There are 3 ways to turn a row about zero (a turn may also mirror it). The second row of each pair is the first, turned, with some noise. The first 27 pairs use one turn. New pairs use 2 turns, one after the other, and a turn may come again.
In the rows, 128 means zero.
Known pairs, each followed by its turns in order:
[120 101 144 129 155 146 175 166]
[121  91  97 113 158 157 160 151]
Z_992

[157 129 143 108 130 140 175 153]
[ 92 130  98 140 109 149 114 159]
Z_949

[ 87 152  88 106 111  82  94 150]
[135 125 206 116 159 120 152 155]
Z_949

[167 141 130  77 141 131 126 148]
[115 142 159 107 107 168  95 125]
Z_468

[160 153 121 141 122 118 110 123]
[137 112 145 102 104 149 123 118]
Z_949

[ 94 106 170  91 118 137 108  78]
[167 111 101 163 138 137  79 164]
Z_468

[126 163  87 149 138 158 146 110]
[146 164 144 137 122 158  89 111]
Z_949

[106 150 173 113 133 131 154 172]
[116  91 138 121 179 165 127 111]
Z_992

[110 160 162 103 107 164 146 145]
[ 90 178 120 115 107 108 129 149]
Z_949

[153 169 104 105 128 127  90  84]
[147 197 150 130 107 124 110 104]
Z_992

[ 92  83 148  88 142 142 129 124]
[100 131 142 116 163 128 137 185]
Z_992

[161 171 123 116  81  96  95  84]
[199 151 153 146 133 175 152 118]
Z_468

[159 145 114 115 163 123 127 108]
[166 164 129 120 122 144 144 127]
Z_992

[154  84  88  87  90 135 145 177]
[111 210 122  82 109 118 104 133]
Z_468

[174 117  94 109 125 107  88 166]
[133  63 155 106 126 129 101 162]
Z_949

[113 138 117 178 141 149 138 105]
[169 160 116 135 130 145 119  99]
Z_949

[124  97 146  88 141 106 154 131]
[125 117 160 118 152 137 171 157]
Z_992

[100 164  95 127 101 116 179 147]
[100 162 123 139 100 131 183 161]
Z_468

[169 126 155 149  85  94 175  92]
[135  94 158  80  89  99 161  91]
Z_992

[129 143 152 167 160  94  83 111]
[165  69 141 139 124 120 139  89]
Z_468

[175 171 108 110 120  94 164 164]
[ 97 112 153 123 105 192 121 176]
Z_949

[126 121  91  88 130  98 126 153]
[118 145 145 177 133 141 166 132]
Z_992

[165 176  83 164 118  96 108  77]
[169 162 140 140  51 117 113  87]
Z_992

[ 96  93 100 123  98 176 178  80]
[115 156  77 127 183 120 134 193]
Z_468

[ 82 107 125 113 100  85 177 122]
[141 148 119 136  99  90 148 195]
Z_468

[146 139 178  87 117 117  84 112]
[170 123 153 159 115 159  79 117]
Z_468

[131 162 134 124  82 176 156 172]
[117 175 128 122  78 118 108 179]
Z_949

New pairs, each followed by its turns in order:
[153 144 101 176 120 131 113 100]
[108 102 154 101 154 139 125 168]
Z_468 Z_468

[177  81  79 162 125  89  96  87]
[164 135 139  96 206  87  80 124]
Z_949 Z_468

[136  85 169 120 131 148  87 106]
[131 136 169 151  84 118 163 157]
Z_949 Z_992

[151 149 139 151  77 107 166  94]
[121 176 125 170 176 119 153 141]
Z_949 Z_468

[114  90 153 103 178  90 137 147]
[128  82 145 125 121  78 166 157]
Z_468 Z_949

[107  83 125 122 101 134  98 124]
[139  90 121 141 130 159 165 129]
Z_949 Z_949

[101 111  85 150 122 162 141 116]
[ 79 126 116 170 114 131 114 118]
Z_992 Z_992

[108 158 112  84  99 162 150 104]
[152 174 128 109 127 132  79 163]
Z_468 Z_949

[ 92 138 157 125 166 120 178 158]
[ 79 127 106 106 159 120  75 125]
Z_992 Z_468

[ 97 122  94 158 105 101 165 176]
[111 152 170 163 117 166 174 157]
Z_468 Z_949

[151 124  79 148 139 175 101  97]
[135  82 139  92 105 105 130  78]
Z_949 Z_949

[149 153 146 166 106 153 104 163]
[152  84 125 151 162 133 158 149]
Z_468 Z_468

[138 141 149  81 124 128 110 100]
[145 122 106  93 106 105  96 132]
Z_468 Z_949

[172  90 105 138 133  89  83 119]
[165 135 170 105 136 173  90 145]
Z_468 Z_468

[108  81 162 153  98 164 119 128]
[143 121 145 164  77 122 164  96]
Z_949 Z_992

[141 144 102  90 105 108 123 114]
[128 144  99 126 126  98 169 123]
Z_949 Z_949

[163 135 139 121 155 150 164 143]
[118 140  75 123 121 146 134 104]
Z_949 Z_468

[146 167 152 141  83 169 163  85]
[172 141  97 146 117 182  99 173]
Z_992 Z_468

[143  96  91 121  99 138  85  90]
[102 102 145 111 127 157  67 112]
Z_468 Z_949

[138 141 160 142 157 109 171  88]
[104 125  88 129 171 151 155 151]
Z_949 Z_468

[105 147  84  88 140 115 130 103]
[129 152  90  96 148 119 155  97]
Z_949 Z_949

[165  93 118 149  81 133 101  83]
[124  89 178  89 136 177 129 113]
Z_468 Z_468

[169 122 150 144 176 178 178  87]
[152 129  56 109 162 173 169 106]
Z_949 Z_468

[ 92 169 132 169 139  99 150  81]
[145 119  72 179 126 157 129 165]
Z_468 Z_949

[115 137 112 105 128 143 127 102]
[118 158 141 104 122 120 130 137]
Z_992 Z_949

[124  89 122 162 159 142 125 134]
[123 128 100 170 125 121 165 121]
Z_992 Z_992

[ 94  83 172 121 126 158 150 105]
[147 117 138 159  59 155 129 124]
Z_949 Z_992

[107 108 150  82 130  97 119 150]
[126 138 109 153 177 140 151 155]
Z_949 Z_949

[ 87 163 141 108  95 129  79 171]
[177 141 109  89 169 116 143  77]
Z_992 Z_949

[162 149 107 146 106 122 123 179]
[144 118 139 172 142 155 149 170]
Z_468 Z_468

[117 178 171 153 175 143  93 147]
[141  98 127  88 154 166  96  72]
Z_992 Z_468

[106 155 113 178  77 111  80 177]
[210 103 137 134 133 115 159  74]
Z_992 Z_949

[152 112 140  98  88 148  79 165]
[166 116 120 151 153 183 149  96]
Z_468 Z_468

[164 141 101  83 138 126 119 110]
[152 109  89 154 133 113  91 127]
Z_949 Z_468

